Each cloud of rows lies close to a flat space through zero, with a little noise off it, and is much wider in some directions of that space than in others. After each cloud: how many dimensions does that space have?

[[-16  -6  -3  19 -38  -9 -11   4  45 -20 -15  21  -2 -14  12  -9   0  -2
    9  11 -22]
 [ -8 -21  34 -13 -26 -16 -28   0  24  -3   5 -11   8  -9 -25  -8 -16   2
   22  11 -27]
 [ 15   7 -23   3  -7   1 -35   8 -23  17 -13 -20  -1  -9 -25 -12 -13  -6
    9  -9  -4]
 [  7  11 -32 -17 -34 -18  24  20 -21 -11  -6  28  -3 -11  34 -18  -7   0
   -2  42   1]
 [-26  18 -20 -29   5   8  19  14  30 -18 -26 -19   0   2  24  13  42  -5
  -13 -12  10]
 [ -3  17 -11 -18 -13 -14   1  -9  20 -44 -35  61  -1  20 -24  -1 -11  -4
  -21 -14 -25]
 [ 30 -15   6  17  -7  -3 -41   3  13   7  -4 -10  -1 -38 -18  -7  -6  13
   12 -13 -22]
 [-14 -22  -7 -23   3  10 -10   6  -2  21  -8 -11   0 -17   4  24  -1  17
   13  40   1]
 [ -6  14   1   7  18  19 -14   2   7   8  -9   3  -9  10 -20  19  -1   2
   -1 -30  15]
 [ -7  21 -22 -28   9 -11  22  24  -1  15 -15  10 -13  10   9  -5  11  34
    5  23   5]
 [ 13  13   6   5   4  -9   3   3 -38  20  30 -13   1 -36  18 -10  -3 -25
   -9  -1  15]
 [-34   5   8   2   8  -3  -9  22  16  19  22  14   3   9 -12   8   0  -7
  -13  38 -11]
 [ 11   0  -7  -2  29  10   9  -9 -35  13  -4 -28  -5  14 -24  31   1  14
   15   0  11]
 [ 17 -16 -20  38   4  15   0  -1   1 -29 -48   3  -7  -4 -40  -5  17   4
   36 -17 -10]
 [-16 -14 -12  32 -10  -4  20 -23   4 -35 -17  22  36   3  22   7  13  16
   -5  31 -27]
 [ 15  22  11  54 -18  -8  -4  13  22 -20   6  53 -25 -11 -19  -6 -15  -5
   12 -24  -2]
 [ 11 -12 -14   6  12  -2  13 -20  17  -5   7   4 -23  18   8  17   2 -21
  -23   1  -6]
 [ -8  -7 -11  -2   1   3  -4 -16  16  11  13 -18  -2   4  31  32   1  -3
  -21  10  -1]
 [-34 -17  -8  48  -4  21  12 -30  12 -15 -31   2   8  23   3   1   4   3
   30  -5   3]
 [ -8  -9  21  17  -3  12   8  -4   0 -14  22 -76  21  -4  10  41  27  -6
   21  -1   7]
 [ 38  -6 -37  -7   1  -9 -17  10   4  -6 -17  30 -16   9 -22 -16 -10   3
  -22   5 -24]
 [ 19 -11  16  31  -1  13 -39  18 -12  17  17 -23  29  -3 -21 -35  -6  18
   12 -13  -1]
 [-30  21  -9 -11   2 -12   3 -13  -5  18 -18   2  -1   6   2  27  -6  37
   15  16  -7]
 [ 13 -28  28  14 -30  17  40   3   7 -44   1  30   4  -2  36 -36   2   0
   26 -11  29]
 [-18  -2  -3 -22 -26  21 -10  35  24 -16   0  14  19  30  16 -19  -3   1
  -14   6  16]]
 -> 15

[[ 22  10 -15  -7  -8   0 -18   8   5 -33  26 -60 -18  14  28  28  14  23
   23  29  37]
 [-20  19 -56  16   9  12 -14 -32  43  31 -34  20 -26 -40   1  -3 -20   3
    7  -1  -5]
 [ -8   5   8  -2   4  22   3  -6  18  44 -15  33   1 -34 -11  -2  -9 -27
   14 -17  23]
 [ -9   1 -92   8  10 -26  48 -53 -21  12 -30  33 -27   6  16  18 -24 -55
  -38 -43 -44]
 [-16  -1 -16   1   1 -15  30 -29   7  50 -31  50   5 -33   1 -20 -11 -12
  -17 -12 -25]
 [ 23  -7  24  -3 -11  -9  12  17 -14 -14  37 -23  19  22  11   9  13   2
   15  18  22]
 [ 13 -22  80  -8   4 -13 -13  36 -12 -28  32   0  41  24 -11   8  25   6
   12  -4  -4]
 [ 44 -41  57 -11  -9 -64  29  24 -39 -49  59 -21  47  55  30  36  36 -10
   -5  -1 -10]
 [  7  -3  -6  15   2 -23  24 -10  17  26  18  25  19  -2  12   3  -1 -10
   23   5  -4]
 [ 17   0  25 -25  -5   4  10   6 -10  19   4   0   2 -14  13   5  13 -11
   14   2  34]
 [ -2 -23  54   4   4 -24  17  22 -31 -23  23  18  42  40 -19 -22  11   6
  -12  -9 -49]
 [ 29 -32  56 -17 -13 -47  59   5 -33  26  28  28  50   3  20   0  20 -27
   -7  -3   2]
 [ 11  -5 -10   5 -10 -21  22   1 -25 -25  23 -25   7  33  13  -3   5  15
  -10  17 -16]
 [-18   3 -11  22  14  -9 -33  -3  34 -15  -5   4   2  -4  -7  -7  -1  40
    9  10 -39]
 [-15  19 -40   0  -2  31 -16 -11  11  11 -32 -14 -37 -25  -7  -6 -17   5
  -14   4  18]
 [ 17  -1  60 -30  -6  18 -39  41 -24 -46  12 -54   1  18  -2   3  30  37
    4  16  25]
 [-31  10 -32  17   5  -7   1 -35  46  58 -43  44  -4 -57  -3 -39 -16  30
   -5  16 -33]
 [  1  11 -32   2 -22  38  20   5 -35  -7   4 -32 -26  23 -15  -9 -24 -18
  -27   8  32]
 [ 11  -5  24 -12 -11   4  27   7 -23  19   9   7  13  -1   4  -8   5 -19
    1   0  19]
 [ -2  -2  32  -7   6  -4   7   6   1  20  -3  26  19  -9  -6 -21  10   3
   16  -1 -14]
 [ -2  -7  41   1  -3 -22  30 -12  28  78  -7  61  40 -53   6 -33   7   9
   17  17  -5]
 [  3  21 -42 -19  -1  22   4 -11 -16   3 -20 -23 -38  -5  14   0  -2  -2
    2   4  20]
 [ -8  14  15  -3   6  25 -23  13   6  -4  -5  -8  -6  -1 -14 -20   4  23
   20  10   2]
 [  0  -6  -5  14 -14 -10   6  -6  21  18   1   1   7 -19   2  -6 -10  13
  -14  22   9]
 [ -7  10 -36  10  -4  18 -17  -6  13  -8  -6 -21 -25  -3  -6   8 -15   4
   -6   8  14]]
 -> 8

[[-15  34  31 -34  -1  49   8  -2 -20  19   6  13  13 -32  -8 -17 -12  -9
  -15 -31  15]
 [-14   9  26  34  28  -8  -2  14  21  24  33   6  14  -8 -31 -24   4  12
    9  13   9]
 [ -5 -37  -7  30  23 -51 -11  -8 -18  -5  27  -6   5  20  18   0  33   7
    3   6   1]
 [  9  -4 -12  34  20  -5 -24 -21  12   9   4   1   0  -5  11   6   2 -12
    7  24 -18]
 [ 11  10  41  40   0  10  23 -20   1   8  35  16   7  -3 -25  -5 -11   2
    2  -4 -12]
 [  1 -30  13  16   6  46 -10 -25 -11  45  26   5  23  -5  -3 -10  13 -13
   19  -1  19]
 [ 23  11  -8   8  -9  -2   5   1  19  17 -10   1   4 -40 -19  -4 -33   0
    9  -3 -39]
 [ 12 -27  14   0  41 -33   2  10 -16   4 -14 -36  25 -20  11 -25 -20  42
   -9 -14   8]
 [-10 -41 -12   4 -47  33 -27 -30   9   7   5  40  22  22  25  23  17 -24
   26  10  10]
 [-18   5 -10 -34 -14  -1 -12  32 -27 -24 -26  19 -32  16  10   6 -23  24
   -5 -18   2]
 [-51 -48 -11 -60  16 -19  -6  27 -45   3 -70 -24  32  -5  15  -8  -2  32
    2  11  20]
 [ 25  30  -2 -20 -34  38  19   7  26 -16  23 -11 -43  -8 -22   8 -25  19
   18  -4 -20]
 [-17 -26  14  52  29   8 -23  -8  -9   4   8   6   4 -24  17 -12  15 -27
    0 -16  13]
 [ -7 -22 -27  40   2 -21 -29   5  19   7  23 -22  -7  28  -1  10   3  -1
   20   6 -14]
 [-39  25  15 -23  -7  68  11  -3 -19  -8 -10  22   5 -15   3  25 -31  -1
   -8 -22  15]
 [ 23  12 -12 -46 -40  -9  -5  10   5   3   1   1  -9  18 -12  -6  -2  12
   16  16 -24]
 [  3  -8  10 -17 -23 -28  12 -25 -20 -31 -19  -3  -1  18  26  16 -14  16
  -30 -28  -7]
 [ 33  10 -54 -34 -40 -26 -10  39  15 -25  19  11 -25  47   1  16  28  -4
   33  30 -15]
 [-86  19  25 -67  -3  44  15   3 -50  14 -55 -14  -5  24 -26  12 -47  43
  -25  -8  14]
 [ 19 -18 -12  44  16 -42 -25  12  22  -3  14 -22   3  17   4  -9   9  -3
   14  14 -12]
 [-34  -2  -4 -22  21  -4 -14  59  -4  30   6   4  -2 -14 -40 -27 -12  45
   36  22   2]
 [-11   0  23  30  -8 -43 -14 -31 -25 -14   1  13  11  52  12  10   2  -9
  -18   9 -24]
 [-14 -17  -5 -15 -25   5 -10 -11  20  32  10  -8   3   8 -14  -7   3   9
    5  -7   7]
 [-21  52 -24 -86 -58  36  39  15  51   3  61 -24  11 -23 -22  16  23  -9
   -5 -45  28]
 [ 47  19 -18   3   4  -5  -4  10  29   6  46  -3   0 -16   0  -9  14  -8
   13   0  -6]]
 -> 16

[[ -7   9 -20  -7  16  13 -25   3  15   0 -24 -13  12  10  -1   7  23  31
  -21  -9 -33]
 [-29  14  15   6  -7  20  38   5  -9   4 -13   0 -31 -29   3 -29  18 -35
    3   4  10]
 [ 41  -6  10 -13  18   0  -4   8   9  18 -11 -20 -10  18 -15   2   1  14
  -30 -28 -20]
 [-13 -16   1  -7   5  -8 -19 -15  -1 -25 -10  -8  19  29 -17   5 -12  -7
  -11  -5 -16]
 [  2 -15 -14   2  25   1 -11 -12  16   8  28   8  20  29 -22 -37 -18 -15
   -9  13 -32]
 [-15  -8  -7   8 -19  -7   9  -4 -11  -9   2  -2 -10  -5  18 -23 -13   3
  -17   8  10]
 [  6   0  24 -15   8   7  -9 -12 -12 -31  14 -24   6  16 -14  -7   0  12
   -4  10  -4]
 [-24 -15  10 -12 -11  -4   0 -14  -6 -13 -24  -8  -7  19   2  13  -8 -30
  -12 -21   0]
 [-12  33 -24  27  43  36  10   7  27  14  64  36  29  -7  12  -2   6   2
   -3  21 -33]
 [ -2  22  23   7  -3  11  30  -1   2 -25  18   6  -2 -12   0  -1   9  -2
  -24  10   1]
 [ 12   0   2 -26  -7   5  -2 -38   3  -5  10   7   3  40   6  21 -16 -50
    7  52 -25]
 [ 37   6  21 -22  -7   5  26   3 -23  10 -20 -25 -29  -8  -4  -7  17   1
  -15  37 -13]
 [-21  36  -8 -22   1  26  22   6  -6  28  22   0 -16 -24  32  -5  28  -4
  -30 -12  -8]
 [ 14  10 -17  -7 -17  -6 -25  -2  -8  12  -9 -29 -28  12  19  -3 -19  27
    7 -15  11]
 [ -3 -22   7  10 -10  -6  14  -2  23  -3 -21  15 -11   8  14   0  -4 -22
  -13 -16  10]
 [ 21 -44   9   8  24  -3  21  39 -26  11 -26  -6   4 -33  -1   4  25  35
  -11   0  -1]
 [ 14  18  -1  -3  -3   1  -3  14  -9  26   4  -1 -10 -21   0  21  -1   2
   26 -18  16]
 [ 18 -28  30   8  39  14 -16  10  12 -15 -13 -31   1  13 -28 -15   3  19
   11 -45   5]
 [-45  59 -12  -1 -23  12   0 -21  17 -15  24  31  16  -7   4  17   8 -35
   18  17   5]
 [-30  28 -23  21 -24   4  25   7  17  27  -7  32 -28 -20  34  11  -4 -33
  -12 -20   9]
 [ 19   3   3  -7   1  16   6 -17  45  -5 -13  22  -2   5  21   2  34  -7
    5  26  -2]
 [-11 -33   4  28  23   8  13  -3  27 -27 -28  29  25  21  -3  37   1 -29
  -13  27 -36]
 [ 13  -8 -17 -21 -30 -28  12   9  30  29 -79  30  -4  -8  -8  16  38  -7
  -39 -14 -14]
 [ 12   9   4   0   2   3  -1  11 -20   2 -17 -24 -14  -7 -12   4   2  19
    7   8  -4]
 [  7   5  12 -28  12   2  -2  -8   2 -18  14  11  40  -8 -23  -2  40  16
   12  43  -6]]
 -> 13

[[ -36   34   38  -33    3    6   55  -14   -9   52  -24   -1  -10   18
    23  -20   -2   -4  -24  -10   51]
 [  -1   -8   35   -8   42    2   15   10    7    9  -11  -40  -24   -4
    10    8   21    2    7    4  -26]
 [   4  -15    2   -1   37   -9  -10   19    3   -8    6  -41  -10  -35
   -14   28    4    4    1   15  -50]
 [   8   -6   39   16   -1    4    7  -14   23   47    2    8  -12   13
    19    0   34  -26   21    3   39]
 [ -18    0   48    4  -37   27   42   -9   18   93  -10   10   -3   33
    14    4   19  -18  -11   23   51]
 [  -1   -2  -59   10  -24   -6  -25    7  -16  -53   18   16   19   -8
   -26   -3  -36   19    0   -4  -28]
 [   0   -1  -49   -8   36  -10  -13   23  -34  -94    6  -50    3  -33
   -33   -2  -41   47    0   -6 -107]
 [ -23   29  -87  -20  -29   -3  -10    6  -59  -92    3    2   43    0
   -28  -29  -78   47  -28  -20  -36]
 [   2   -9    5   10  -38    7  -11  -13   15   55    7   46   11    7
     7   12   16  -32   -4   17   70]
 [  31  -49   90   26   61   -3   -3    6   63   82   -5  -35  -49  -20
    16   54   80  -42   32   34    2]
 [ -21   10   44  -19    9    3   26  -10    1   75  -16   -4   -8  -12
     6   20   17  -23  -29   20   54]
 [  18  -26  -63   23  -58   -1  -47    6   -3  -35   34   44   36   -6
   -33   12  -25    4    2   12   -9]
 [   4    8   65  -17   52   -6   19   -5   19   56  -28  -17  -39  -14
    33   11   42  -32    0   -2   41]
 [  -3   10   87    0   11   12   38  -25   35   88  -21    7  -38   32
    60  -17   55  -34   15  -13   71]
 [  19   -7   74  -26   91  -25   -7    1   15   58  -26  -27  -41  -50
    20   37   63  -41    4   10   33]
 [ -25    8  -83   12  -91   16   -4    1  -35  -41   19   29   57   22
   -43  -16  -72   34  -25   11  -30]
 [  10   21   15  -28   88  -24    6   10  -17  -59  -17  -44  -38  -24
    18  -11    1   15   15  -32  -46]
 [  31  -36  -13   46  -40    2  -44   -4   38   24   22   54   17   -1
    -8   23   24  -33   24   21   45]
 [  21    5  -18  -12   46  -27  -36   12   -9  -40   -3    6   -7  -47
    -7   12    3  -13   -1   -9   16]
 [   1    7    0  -10  -10   -3   -7   -9   -2   24   -5   23    7   -4
     4    8    3  -21   -8    4   53]
 [   8  -15  -29    2  -11   -9  -31   10    2   -4   10   21   24  -28
   -24   31   -5  -10   -5   21   10]
 [ -16   -9    8   15  -29   22   27   -1    2  -14    5  -23   -2   43
     7  -31  -17   26   13   -6  -53]
 [   6   20   55  -35   83  -19   18    1    0   20  -33  -31  -44  -24
    29    2   32  -18    3  -20   24]
 [  -6   21   25  -23   49  -11   26    1  -10  -11  -15  -33  -23  -11
    13  -11    2   12   -5  -14  -21]
 [ -10  -11   22   17  -51   21   14  -10   21   67    1   26   12   26
     3    8    8  -19   -9   25   41]]
 -> 5

[[  38  -31    1   59   -3  -20    1   -8   14  -44   33   -2  -24   29
    21   12  -17  -42   16   -4   37]
 [   8   -3   -9   30   25   18   17   20   14   13  -24    8   14    4
   -30   10  -19   -3   17  -24    5]
 [  -5   -1   -5  -28  -21    7    9  -10   -4   22  -24   14  -14   17
     1   -4   20    7  -29    3  -22]
 [  38   21   16   -5   -4  -24    3   37    6  -17   -8  -25  -22   41
   -28   27  -51  -54   29  -21  -60]
 [ -43   -2  -23  -44    0  -41  -18    8  -43  -28  -16  -94   28   -2
   -48   -2    7   -7   42    2  -13]
 [   4  -20   18   14   -5   24   -6  -15   21   10   28   36   22  -14
    -4    3    1    7  -16  -10   38]
 [ -27   36   14  -50  -53    8  -16  -36   14   31  -34   28    1    7
    62   12   41   58  -77   -2  -28]
 [ -23  -19  -14  -19   11    1   15  -15   -8   15   14   -5   29  -14
   -19  -22   -1   17    4   -2   11]
 [ -12   42  -13  -12    5  -15    9   24  -10    5  -33  -43    2   35
     2   -9  -15   25   22   -5  -52]
 [ -29   93   25  -37   33  -36  -30   43  -10  -25    5 -100   36  -16
   -45   -5  -38   -6   76  -12  -64]
 [ -18   -7  -20   10   19   34   26    9   -4   29  -28   18   25  -15
   -25  -11   21   16   -1  -16   16]
 [   3    7   -1   -3    8  -16    4    5   -3  -10   12  -37   -9   27
   -32  -20  -12  -21   33    0  -17]
 [  28   30   57   12    4   43   -7   34   26   26   40   30   16   22
   -43   -6  -30   -7   29  -27  -27]
 [   9  -13   21   -2  -18   28  -12  -27   35   28    4   52   -9    3
    -5   -2   10   16  -44    7   24]
 [  18   21   29  -20  -22  -41  -36   -1    6  -20   -1  -49  -49   44
     9   28  -28  -11   22    6  -67]
 [  52  -26   -9   34    2  -36   17   -1   10  -53   27   10  -38    4
    10   16  -29  -94   -4    3   26]
 [ -11  -68  -30    2   -4    8    3   -6  -19  -10   17   27   51  -40
    -4    5   -5    8  -28   12   83]
 [ -15   35    7  -53   -6    2   -1    4   -2   10    1   15   27  -33
   -13  -16    2   -8  -32    9   -7]
 [ -19   17  -32  -21   13  -20  -15   31  -33  -25  -31  -31    5  -39
     2   -5   -3    5    0   39   14]
 [  27    8   22  -14  -16    4    0   13   16    5   16   31    5   11
     1   11  -35  -17  -21   -8  -17]
 [  24  -32  -23   60   13   13   32    6   -4   -8   -3   40  -22   -3
    41    6   13  -14   -5   -3   32]
 [  10  -42  -23   -9   -9    0   19    8  -14   26  -19  -10  -16   64
   -23  -12  -25   25   10    5  -30]
 [  26   26    3   18   17  -24   14   -2    6  -17    9   12  -51  -13
    67   10  -15  -18   -1   11  -37]
 [ -26   23    7  -39    0   -5  -25   -7   11   10  -49  -29    2  -20
   -43   23   10   -3   -6   -6  -20]
 [  -6    6    0  -28  -19   21   -5   14   -3   32  -38   15    4   20
    -9    4   -3   37  -25    5  -25]]
 -> 12

[[  22   14   15    8    2    3   -7  -19    5  -18    3    1   13  -13
    -3   11    2    5  -27   -5    8]
 [ -19    0   -9  -11   -5   -2    3   22   -5   13   -5    0  -11    9
     7   -9   -7   -2   18   -1   -4]
 [ -16  -28  -11   -1   -8   -2    1   10   -6   20    7   -8   -5   -1
   -15    3   15  -16   18    9  -10]
 [  12  -12  -17   22   41    0   12  -32    6  -13  -23   24  -13   30
    39  -36  -17   37   13    3    0]
 [  -8  -17  -21    7   10    9    9   37   12   20  -10    1  -15   30
    12  -26   -1   -7   -7   13    5]
 [ -18  -15  -15   -1    0    6   -1   26    3   10  -13    6  -10    0
    15  -13   -1    2    9   -3    8]
 [  34   21   19   11   12   -1    1  -40    3  -25    6    3   14   -1
    -3   10   -4   12  -25   -2    1]
 [ -19  -21  -22    3   10    0   10   15    0   16  -11    8  -17   22
    16  -25   -4    4   27    8   -6]
 [  23  -23   -5   26   23   -2   12  -42    2   -5    4    3    3   18
    -7   -8    9    5    0   16   -9]
 [  -6   36   29  -32  -39  -11   -7    5  -18    3   29  -24   16  -25
   -42   38    4  -24    0   -8  -14]
 [ -53  -19  -32  -24  -15    2    2   74   -6   40  -13   -3  -29   17
    15  -23   -3  -15   38    4   -2]
 [ -35  -20  -14  -16  -16   -2   -2   33  -10   23   -1   -5  -12   -6
    -1   -1    7  -13   33   -2   -4]
 [ -46  -42  -36   -7   -5    5   -1   55   -2   34  -17    4  -26    8
    20  -22    5   -7   40    4    2]
 [  56   -3   37   21    1  -15    6 -100  -13  -21   46  -17   36  -13
   -69   46   28  -16  -17   21  -30]
 [  -8   -1    6  -11  -16   -5   -2    3   -9    9   14  -11    3   -7
   -23   16    7  -16   10    3  -11]
 [  32   -3   -4   34   34   13    2  -25   23  -26  -21   21    3    7
    33  -21   -7   29  -36   -3   23]
 [  -2  -15   -1    0  -11    4   -3   11    1   12    9  -12    5   -9
   -20   13   18  -21   -9    7    0]
 [  -6   38    7  -18   -8    1    1   35    2    1   -4   -2   -6   12
     9   -5  -21   -1  -14   -9    5]
 [ -13  -13  -12   -4    5   -9   11   -5  -12   12   -2    3  -11   16
     2  -12   -5    5   36    7  -17]
 [ -35  -17  -14  -16  -22    5   -7   57   -1   27   -1  -10  -11   -8
    -4    3   12  -25    9    0    6]
 [ -14   -2   -5  -10    3  -14   12  -19  -19    6    2    4   -8   17
    -1   -7  -10    8   48    5  -25]
 [  -5   25    2  -12   -4    0    3   29    3    5   -2   -4   -5   14
     5   -6  -14   -4  -10   -2    1]
 [  21    2   11   11   11   -4    2  -46   -1  -17    5    3   11   -4
    -5    9    0   12   -4    0   -5]
 [ -41  -31  -26  -12  -16    5   -1   57   -2   36   -5   -6  -19    4
     2  -11   10  -22   27    5    0]
 [   3   21   12  -14   -8   -8    7    3   -7    9   14  -13    2   15
   -21    6   -5  -14    0    8  -16]]
 -> 5
